The rows of a group lie close to one hidden flat surface of 7 dimensions, which passes through zero. Surfaces can cross.
In the rows, 128 means zero.
Some rows, each with its group after it:
[117 118  87 129 143 101 133 162 138 128 128 142 139 122  91 107 115 120
 154] | pob
[167 156 139 176 159 153  96 108 125 142  94 156 125 109 154 126 129  87
 130] | bori
[159 130 145 195  93 142 154 154 116 175 161 116 102 125 141 203 102 125
  83] | non
[121 123 133  97 111 131 123 135 122 161 128 117 148 114 130 133 120 145
 152] | satek
[161 130 128 145 131 123 119 140 121 158 155 115 114 109 135 181 118  83
 141] | pob
[125 100 103 222 156 136 207 156  58 128  93 152 102 122 138 121 112 173
 113] | pob
[127 127 107 110 122 115 131 153 125 132 159 116 123 109 112 152 115 115
 147] | pob
[124 134 119 159 157 169 146 110  57 120  90 158 118 108 164 110 125 136
 159] | pob
[148 142 117 172 122 141 116 157 122 175 115 164 145 125 144 140 103  91
 153] | non
[143 146 156 106  92 165 105 118 121 160 128 123 146 101 136 152 107 138
 137] | bori
[157 120 131 182 172 126 129 115 116 129  93 149 128 122 145 110 137 107
 129] | bulu
[104 109 142 114 127 145 148 103 108 109  99 140 156 153 144  85 142 170
 121] | satek
[108  96  99 125 134  85 156 172 137 145 127 135 153 143  95 112 117 141
 152] | pob
[111 121 145 128 119 111 138 137 141 152 115 117 126 150 133 123 130 164
 107] | satek
[141 139 101 134 154  94 115 147 149 121 151 115  90  98  95 144 124 105
 132] | non
[154 104 139 119 135 150 134  78 123  71 149 109 138 128 124 129 158 109
 106] | non
[136 144 170 144 137 129 104 100 145 153  98 120 120 140 160 126 138 141
  95] | non
[119 122 118 108 136 124 129 123 135 109 115 132 144 116 102  95 129 153
 136] | bulu
[ 97 136 136 125 132 133 147 121 115 130  99 122 112 125 137 107 130 192
 110] | satek
[105  96 171 163  93  89 188 157 119 181 143  77  93 176 153 179 129 197
  58] | bulu
[129 162 157  82 160 143  86  74  92 127 112 115 103 117 191 132 156  92
 176] | bulu
[ 90 100 118 115 133 131 171 143  89 139  90 140 161 116 117  76 117 211
 153] | satek
[104 141 174 103 136 123 120  84 138 117 102  97 101 137 157 113 160 179
  88] | non
[126 118 157 151 112 137 163 150  79 199 107 107 115  91 141 168  98 208
 124] | satek
[143 107 132 129  92 146 149 136 120 126 163 122 144 131 118 158 122 116
 122] | non
[125 135 117 108  88 133 141 125 161  57 204  99  94 152 100 162 141 101
  75] | bori
[152 159 156 168 128 150 113  97 142 112 120 128  89 123 148 140 137 129
  67] | pob
[117 131 126 120 139 133 132 117 118 113 115 133 123 131 135 112 135 139
 137] | non
[ 97 126 126 130 150 107 137 145 107 162  78 144 136 134 146  98 124 164
 157] | pob
[123 156  95 119 115 116 109 163 169 124 148 131 115  97  81 131 102 122
 138] | bulu
[ 90 157 125  50 101 113 106 144 161 130 140 109 121 117 106 122 120 164
 141] | bulu
[133 135 156 146  99 138 144 129 117 143 150 102  93 133 154 177 129 148
  88] | bulu
[122 200 170 122 153 136  61  82 151 141  80 128  82 119 182 111 148 131
 115] | bori
[123 117 145 126 137 138 127 116 112 156  84 149 167 132 147  89 131 155
 148] | satek
[131 118 123 148 155 126 138 108 124  89 118 140 124 156 141 104 153 109
 112] | bori
[119 179 140 124 158 112  67 113 170 140  81 146 110 133 153  94 139 111
 132] | bori
[176 133  88 151  80 197 133 133 133  62 192 151 140  88  71 160 101  76
 113] | bulu
[ 86 130 100 123 123  84 156 157 165  76 158 105  85 158  88 119 139 152
  83] | satek
[128  97 127 180 157 105 152 137 117 148  98 141 138 147 137 110 133 143
 122] | bori
[115 153 114 112 145 122 126 123 109 113 144 104  74 101 135 153 135 128
 141] | bori

New rows. What belongs after each?
[ 98 148 142  75  91 141  94 124 151 133 116 149 168 160 138  94 131 133
 148] | bulu
[148 123 105 159 144 135 128 128 138  96 133 146 131 125 106 118 127  95
 117] | pob
[154 106 106 172 150 128 157 137  96 115 142 134 112 112 120 148 127 102
 135] | bori
[103 137 189 119 148  98 136 109 117 164 100  65  65 126 176 153 150 207
  86] | bulu
[112 152 115 153 152 110 131 139 143 112 113 129  78 124 122 119 132 152
 103] | satek
[137  72  81 199 149 146 204 151  65  98 125 164 144 126 110 114 112 135
 140] | pob
[133 142 176  86  80 159  88  98 144 173 120 130 171 146 160 133 127 127
 127] | non
[ 83 108 128  87  95  82 140 166 133 180 145 131 164 199 151 134 129 107
 167] | bulu
[148 136 131 169 137 158 121 118 104 136 104 159 137 128 154 122 119 106
 134] | non
[150  81  82 162 137 119 173 168  86 132 152 144 153 118 100 145 106  92
 169] | pob
[196 128 119 184 115 146 121 141 131 135 178 127 119  97 114 198 108  54
 116] | non
[152  94  93 168 143 165 155 109 100  59 126 174 166 135 106  85 133  97
 130] | pob
[165 137 163 152 152  99  95 103 178 136 129  86  96 117 130 152 146 112
  73] | non
[132 129  99  94  81 163 123 133 127 100 178 154 169 147 114 135 117  66
 163] | bulu
[163 102 178 124  94 147 118 112 106 204 122 120 184 131 172 160 119 119
 147] | satek
[128 149  93 103 160 108 124 166  79 168 134 109  87  34 111 170  92 127
 216] | bori
[ 97 143 128  58 143 134 105 109 109 129 107 128 139 114 139  97 136 146
 184] | bori
[140 123 101  87 119 107 111 153 127 154 169 117 141 102 108 163 115  77
 195] | pob
[122 149 157 114 146 126  92  97 147 132  98 119 124 130 146 108 147 137
 123] | non
[162 101 105 195 140 148 145 116 136  69 128 158 145 141 105 104 134  96
  87] | pob
[175  66 140 188  92 126 179 152 129 146 174 118 157 155 106 176 115 110
  82] | non
[157  76 142 183 107 181 177 104 109  89 125 157 177 156 124 103 131 152
  73] | bulu
[139 138 131 141 118 173 141  99 106  82 144 126 104 116 133 140 134 133
 101] | pob
[158 129 141 184 143 180 150  96  79  93 116 139 102 111 149 140 130 135
  90] | satek
[ 95 170 142  63 105 151 118 120  93 133 139  95  80  90 153 164 120 165
 155] | pob
[120 111 126  97  37 179 160 133 129  91 191 127 164 156 101 149 115 139
  93] | bulu
[130 112 118 136 117  77 129 162 171 158 152 120 138 152 106 149 124 100
 121] | satek
[191 143 135 202 112 166 101 116 159 128 136 164 140 134 127 149 119  59
  82] | bori
[ 99 103  97  99 121 137 161 134 110  86 135 142 154 141  98  93 130 153
 149] | pob
[ 94 158 152  39  98 114  93 134 143 173 136  97 132 109 132 143 117 156
 161] | satek
[137 142 139 149 157 117 104 126 127 166  88 145 134 126 154 115 130 111
 153] | pob
[ 85 137 128 102 115 135 160 135 117  98 131 101  95 122 116 122 133 197
 102] | satek
[145  89 144 182 164 105 158 122  78 168 112 132 130 171 186 147 148  86
 143] | bulu
[156 114 151 112 108 130 112 116 137 147 158 114 148 137 136 163 135  88
 133] | pob
[137 123 134 134 130 118 122 127 147 138 127 130 143 141 131 125 133 115
 124] | pob
[145 102 144 140 124 159 153 106  77 136 119 132 156 119 145 134 127 142
 138] | bori
[144 129 176 149  91 184 153  87 107 106 141 106 111 134 158 159 137 170
  58] | bulu
[126  90 110 150 158 126 163 104 103  65 126 139 140 172 133  92 160 107
 124] | bori
[126  70 139 136 101 143 173 111 121  97 140 129 174 174 117 105 143 155
  91] | pob
[145  91  98 177 167 109 146 138 129 118  91 161 164 129 102  77 124 121
 135] | bulu
[ 64 149 126  72 139 104 115 134 141 139  80 131 137 126 125  66 130 194
 156] | satek
[109 157  88 151 117 167 138 164  70 148 107 184 125 115 147 123  92 123
 187] | non
[129 161 150 157 100 136 129 142 166 135 126 105  83 102 108 151 111 193
  57] | bulu
[122 130 118 118 131 109 135 146 135 123 140 116 110 108 101 138 121 143
 125] | bulu
[100 133 170  70  58 149 135 117 108 156 170 103 132 189 189 175 142 122
 121] | bulu
[121  88  91  92 143 111 155 140 107  87 155 117 145 107  86 118 129 122
 166] | bulu
[128 115 147 164 114 127 173 145  86 164 137  99  94 124 152 182 116 170
 102] | pob
[148 114 104 163 172 129 121 132 113 134  92 169 156 118 127  95 125  95
 170] | bori
[141 142 134 134 149 139 109 111 122 124 116 134 120 115 142 124 136 112
 138] | bulu
[120 151  92 126 148 145 123 127 124  82 121 156 111 105 104  97 125 119
 148] | pob
[ 95 130 104  73  95 104 135 165 140 134 168 107 121 124  91 146 110 145
 148] | non
[111 158 101 169 138 126 138 166 105 161 103 152  92 114 140 134 102 145
 145] | non
